The rows of a group lie close to one hidden flat surface of 13 dimensions, which passes through zero. Surfaces can cross.
In the rows, 128 means zero.
Some rows, each with its group after it:
[107  94 152 161 131 128 115  81  64 182 165 113 132  19  83 163 125 130
 171 181 160 162  44 114 135] | Sured
[123 106  92 157 139 137 157 111 128 155 113 116 139 114  80 107 112 120
 159 143 156 157  63 160 165] | Sured
[101 138 116 105 108 126  57 114 120 112 161  96 135 110 109 163 158 135
  75 130 146  97 103  46 118] | Rud
[127 139 151  83 150 167 122 151 124 140 184 122 160 117 168 145 127 141
 101 113 120 110 170 110 164] | Rasu
[114 142 165 144 105 117 110 124 147  76  81 143 109 155 123 129 137 106
 152 118 112 138  94 120  78] | Rasu
[145 129 173 117  98  89 130 112 121  88 105 130  85  95 131 119 176 117
 208 132 116 160 140 186 116] | Rasu
[ 99 141 183 132 163 129 153  69 121 136 143 174  76 133 170 143 111 109
  98 182 140  55 148  96  97] | Sured
[119 163 111  95 122 179 107 161 137 101 102 127 147 154 127 111 113 161
 129  77 117 109 140 125 153] | Sured
[100  68 143  99 119 136  63 120 109  93 110  94 144 104 119 157 159 122
 114 139 127 114 107 138 123] | Sured
[137 131  86 168 174 147 226  81 139 195  84 145 105 142 121  85  86 122
 158 139 137 121 149 150 165] | Rasu
[154 107  86 155 133  92 143 142 156 122 152 187 116 185 140 146 101 125
 127 159 110 139 175 150  86] | Rasu
[117 117 125 142 140 147 153  98 150 141  87  81 111 105  83  90 135 128
 144 135 128 105  82 139 160] | Navo
[115 146 125 148 129 167 111  93  98 128 148 126  85 140 123 157 112 188
 125 158 146 120 124  96 135] | Rud
[112  43 112 137 153 135 162 149 165 177  98  50  99 138 126 113 163 131
 119 137 128 154  79 185 182] | Sured
[119 109 140 123 127 115 115 119 152 121 148 148 134  99 105 162 122 113
 143 156 112 104 132 111  96] | Navo
[113 173 119 127 138  78 154 122 139 155 153 127 117 140 167  77 147  94
 159 125 134 142  95 131 137] | Navo
[167  62  98 174 131 132 188 125 169 184 180 131 143  85  62 176  95 123
  84 181 160 154 148  98 133] | Sured
[ 90 130  72 126 135 151  69 134 106 161 181  99 136 101  82 124 107 154
 133 145 143 119  40 109 150] | Sured
[ 83  91 110 132 170 169 149  92 143 150 129 107  99 176 135 139  96 145
 148 143 145 100  90 123 139] | Rasu
[107 131 111 109 134 110 126 160 168 164 195 131 129 125 155 144 150 131
 141 147 155 147  88 122 144] | Navo
[118 146 143 108 141  92 104 117  94 107 136 149 141 161 190  98 137  77
 127 122 134 118 102 155 103] | Rud
[123 106 131 120 152 147 108 157 149 140 132  88 224 111  99 104 124 123
 105 128  85 116 103 191 185] | Navo
[115 115 174  62 145 205 152 164 124 116 190 201 104 154 162 182  89 147
 119 132 165 140 133 170 143] | Rasu
[140 142 165 123 114 146 115  71  65  92 117 108 161 150 172 151 149 121
  86  98 176 149 146  76 132] | Rud
[125 122 154 172 139 129  89 183 151 108 131 112 138 156 140 121 102 170
  97 130  64  80 154 117  87] | Navo
[174 133  86 175 119  34 168 128 189 141 160 107 154 141 120  78 137  70
 101 157 105 130 170 103  94] | Rasu
[ 92 130 114 104 131 183 117 121 168 104 100 149 155 146 103 175 113 145
 118  98 134  88 128  59 124] | Rud
[109 106 157 104 131 131 132 144 168 120 143 159 141 106 123 167 156 122
 166 159 137 139  98 181 163] | Navo
[180 174 126 172 114 109 188 155 138 149 104 154  90 117 120  86 106 136
 112 131 106 124 201 119 110] | Navo
[120 136 192  87 139 144 145 133 156 109 157 142 117 127 153 129 148 112
 125 132 116 103 140 144 141] | Rasu
[109 161 159 156 139 121 173  90 130 111 114 191  77 177 169 118 110 118
 207 148 139 156  88 175 107] | Sured
[113 155 146 124 134 121 118  88  87 120  98 116 166 130 156 107 139  97
 154  91 129 126 108 114 132] | Rasu
[120  99  99  83 109 115  33 153  60 136 130  75 122  89 125 137 177 144
  63 122 135 122 116 134 147] | Sured
[149  71 159 131 156 134 136 160 120 148 173 129 198  93 102 105  94  77
  60 170 118 136  86 216 158] | Rud
[139 104 167 153 173 139 169 120 109 159 126 103 158 143 155  91 116 102
 105 141 111 148 113 190 163] | Rud
[122 153 206 155 141 162 132 109 137 100 142 100 187 157 121 156 115 141
 116 122  79 139 113  91 138] | Rud
[134 113 101 115 104 104 129 132 116 114  94 150  41 154 144 137 161 128
 133 135 164 151 140 148 105] | Rud
[120 127  92  91 119 171  83 171 120 113 129 159 121 122  76 135 100 167
  96 126 153 102 106 156 143] | Sured
[107 115 111  99 156 126 117 123 121 159 156 118 147 111 141 126 133 104
  86 149 156 110  88 145 154] | Navo
[128 152 126 116 138 169 158 142 155 121 118 145 177 130 112 109 103 132
 157 103 138 151 100 163 172] | Navo
[125 165 102 141 145 133 145  90  83 171  69 124 115  67  93  79 126 111
 121 138 140  97 119 144 165] | Sured
[126 152 127 126 138 173 147 145 107 153 101 156 125 125 124 129 100 148
  97 109 139 129 131 114 147] | Rasu
[163 100 124 151 113 120 138  90  85 122 119 104  78 116 134 115 143 153
 179 139 166 173 141 153 134] | Rud
[ 94 148 183 129 141 151 169 130 220  99 134 120 119 170 122 100 117 115
 155 118  94  89  86 112 118] | Rasu
[104  83 142  79 107 132  94 156 154  98  93 109 152 105 103 167 169  92
  91  97 125 127 101 108 122] | Rud
[116 126 119 122 126 118 132  93 146  99 144 143 139 179 133 141 118 105
 155 123 139 136 113 106 101] | Navo
[138 127 149  82 112 158 112 152  93  86 106 134 133 153 164 146 147 142
 117  81 168 163 119 143 141] | Sured
[150 133 143 148 128 138 115 133  82 171 162  68 116 101 137 157 142 178
  97 126 100 150 170  69 148] | Rud
[131 113 168 126 123 155 151 138 125 133 124 116 123 120 142 168 131 148
 146 110 110 154 162 100 125] | Rasu
[152 119  86 128 127 123 123 173 123 182 154 140  94  49  92 139 122 177
 147 154 110 119 179 139 141] | Rud
[164 107 152 165 123 102 132  89 129 100 160 121 141 157 124 156 134 115
  73 171 139 137 159  96  97] | Rud
[120 146 141 108 119 125  77 144 111  84 156 170 158 149 132 136 102 118
 154 120 102 130 119 143  88] | Navo
[107 123 112 107 141 125 107 119 119 157 171 103 147 136 150 152 131 127
 152 130 110 146 120 106 138] | Navo
[156 142  38 144  98 148 131 150 135 132 146 148  83 167  81 139  92 184
 122 115 159 152 143 105 128] | Sured
[124 149 111 127 139 127 148 138 121 176 153  96  95 158 166 100 136 122
  57 118 145 126 116  86 143] | Rasu
[135 123 113 140 102  84  99 127 130  98 124 123 130 126 108 111 144 112
 157 136 129 144 105 150 103] | Rasu
[102 155 205 108 136 143  80 198  82 108 120 179  97 153 170 149 131 163
 174 131  53 177  93 231 133] | Rud
[104 125 123 117 140 109 100 110 114 132 141  86 126 179 162 126 144 124
 167 120  87 142 112 130 126] | Navo
[145  89  75 172 146 166 203 114 195 156 111 107 171 148  64 118  85 131
 135 113 154 152 108 128 166] | Sured
[120 185  98 101 151 142 125 138  55 173 127 174 105 101 140 106 102 128
 122 137 121 121 125 173 159] | Navo

New rows. What belongs after each?
[121 145 133 128 150  99 173  43 108 160 108 107 111 116 162 135 159  76
 177 124  96 125 179  95 129] | Navo
[108  97 188 157 121 150 143 101 146 105  64 116 148 117  98 167 116 109
 134 105  96 119 113  78  86] | Rasu
[143 121 104 136 148  95 149 130 174 146 170 109 228 116 131  79 100  80
 137 110 111 106 149  93 118] | Rud
[128 116 177 104 154 131 168 104 120 136 118 161 120  74 134 122 124  95
 145 153 119 112 138 176 144] | Rasu
[109 130 164 111 132 177 131 133 130 110 115 159 180 113 100 136  89 118
 163  99 133 136  72 134 135] | Rasu
[144 105 140 144 105 116 190  77 157 122 128  68  95 199 173 128 155 103
 137  91 161 178 133  53 100] | Rasu
[115 152 141 148  90 131  89 184  93 146 128 129  11 105 154 116 144 202
 101 137 175 120  94  99  97] | Navo
[ 93 112 146 152 138 127 114  97 167 121  70  89  78 109  85 108 157 144
 167 163  89  74  98 151 136] | Rasu
[100 144 102 133 158 148 140  98 121 161 135 126 126 155 154 109  97 124
  95 121 162  92 102  79 133] | Navo
[149 156 164 110 114 181 178 169 225 106 172 121 164 150 113 139 120 158
  97  97 112 120 173  69 152] | Rasu
[149 180 153 134  96  83 111 159 150 115 174 117 146 156 132 115 165  85
  44 135  98 168 103  98 107] | Rud
[158 135 145 134 101  92 113 201 136 115 140 201  75 107 132 119 130 139
  96 175 131 130 144 196  92] | Navo
[105 114 160 126 148  97 125 106 163  83 108 155 187 131 154 116 118  71
 189 125  87  79 136 141  81] | Rud
[103 137 175 126 113 140  98 168 156 130 183 116 113  97 120 154 124 170
 196 133  81 149  99 115 117] | Sured
[139 126 134 129 123 140 143 166 163 145 136 145 143  72  93 112 120 134
 106 144 139 110 114 147 147] | Navo
[125  77 146 139 123 131 110 133 145 119 117  96 124 103 103 142 149 143
 106 148 119 112 125 135 125] | Navo
[119 102 115 129 116 161 121 130 108 126 135 125 154 130 107 157  98 137
 138  95 154 170  92 100 116] | Rasu
[136 113 158 108 132 156 165 106  86 141 115 138  90 121 161 150 123 127
 150 110 161 166 135 139 139] | Rasu
[125  98 177 128 178 196 186 151 112 158  80 166 146 125 115 120  87 119
  67 150 114 134 102 231 184] | Rud
[122 115 147  92 129 139  68 168 100 127 137 129 153  89 132 149 140 142
  96 123  94 107 147 147 137] | Sured
[147 152 119 112 136 105 130 152 150 126  64 100 143 112 128  83 162 117
 106  96  54  70 218 136 143] | Sured
[134 127 112 131 144 128 133 122 102 103 131 158 121 223 192 147 111 124
  89 123 153 140 158 128 107] | Navo
[122 147 156 129 139 147 162 103 105 152  92 121 129  81 160 132 147 133
 103 118 157 102 163  94 152] | Navo
[103 143 125 127 123  93 120 104 186  88 114 163 129 157 135 126 121  97
 188 122 114  87 137 106  76] | Rud
[111 162 171  86 131 177 114 130  93 108 113 164 123 106 142 138 118 149
 116 106 142 101 137 122 140] | Sured
[149 112 134 160 140  99 163  67  78 166  82 113 119  82 135 121 155  91
 128 150 149 152 129 145 143] | Sured
[162 135 158 146 111 125 172 119 118 133 111 156 118  81 123 128 143 114
 152 137 145 172 139 154 137] | Sured
[146 123  91 138 112  87 111 140 126 137 109  93 150 111 102  98 155 118
 140 119 100 150 131 145 135] | Sured
[142 132 110 158 141 103 138 112  95 149  71 108  97 164 166 127 147 136
 154 120  88 142 195 135 124] | Sured
[117  68  92  93 127 125  84  82 106  78 150 128 124 147 127 148 144 120
 131 160 201 118  96 166 125] | Rasu
[164 152  82 120  64  75  78 170  97  91 187 168  92 123 103 132 141 135
 119 146 168 186  95 155  86] | Sured
[119 131  75 122 116 121 125 136 154 147 161 100  69 153 111  91 132 132
  80 151 158  99 102 102 132] | Sured
[139 140 165  95 134 150 145 158 139 153 142 134 133  29  93 113 142 135
 128 149 101 104 143 174 186] | Rasu
[125 121 168 116 127 168 155 127 132 144 171 130 132  79 124 148 122 134
 121 139 178 151  79 114 147] | Sured
[100 116 100 128 130  93  83 138 173  97 166 145 112 161 117 111 124 127
 154 172 118 102  81 177 106] | Rasu
[116 116 164 140 149 111 174 107 175 127 114  61 193 150 166  70 152  66
 159  92 120 142  88 129 147] | Sured
[ 97  64 131 137 158  85 132 100 166 103  90 137  73 161 150 133 135  94
 179 169  92  77 142 167  70] | Rud
[127 149 129 168 100 120 109 162 152 104 101 121 124 168 117 147 124 158
 144 100  82 146 140  83  89] | Rasu
[156  85 157 111  76 139  93 129 109  58 125 155 138 105 116 208 152 143
 103 124 176 153 152  97  80] | Navo
[157 113 126 125 117 116 128 155 159  94 140 135 212 135 104 110 118 103
 112 128 103 144 135 177 133] | Navo
[106 141 102 107 130 161 113 153 126 137  98 104 119 118 104  86 129 157
 141 103 136 122  72 160 185] | Sured
[141 144 188  68 120  44  89 127  90 106 141 143 187  67 198 116 225  35
 114 142 143 156 117 202 154] | Navo
[124 114 127 141  98 173 116 115 105 110  84  80  65 144 105 145 139 193
 166  93 152 159 105 101 125] | Navo
[135 155 180 147 109 101 131  85 161  65 122 150 140 113 107 132 140 105
 181 143  98 105 148 107  81] | Rud
[159 132  68 158 128  89 154  92 128 116  86 152 131 171 123 109 120  94
 104 130 128 118 182 129 105] | Sured
[120 114 139  74 142 137  78 102  76 102 163 112 148 111 180 150 159 155
 169 134 130 108 166 158 168] | Rasu
[163  92  92 122 120 125 133 160 116 135 163 130 153 103 125 114  96 144
 170 107 155 167 138 159 129] | Rud
[156  95 105 132 117 122  94 119  84 127 116 120 137  98 122 167 149 145
  91 141 139 128 185 116 131] | Rasu
[122 145 155 146 123 137  90 120  67 102  79 115  93 137 158  91 121 142
  64 123 150  71 126 104  92] | Navo
[117 142 156 123  91  79  22 175  29 108 113 154 123 105 159 165 152 126
 126 110 102 176  81 139  69] | Rasu
[117  55  70 104 150 133 144 173 160 153 104 153 115 139 138 151 101 139
 171 104 116 117 169 158 114] | Rud
[113  99 114 140 166 205 181 169 155 171  99 134 119 140 103 142  71 188
 181 110  97 141 134 166 171] | Rud
[ 74  62 170 140 162 140  90  94 127  82  56 108  94 166 146 133 149 132
 101 162 125  65  89 181 121] | Navo
[145 134 115 140 143 192 158 142 124 153 141 126 145 168 122 176  99 174
  40 114 146 146 148  85 166] | Rud
[131 135 140 169 129 122 182  98 152 125  84 128 123 167 129 119 108 102
 177 104 117 159 117 102  95] | Rasu
[106 125 183 125 120 143 149 107 144  82  70 206  59 120 138 152 134 139
 165 149 177 107 108 149 105] | Navo
[110 110 126 110 139 116 133 109 175  98 172 123 107 175 144 110 138 108
 153 151 145 114  90 147 116] | Rasu
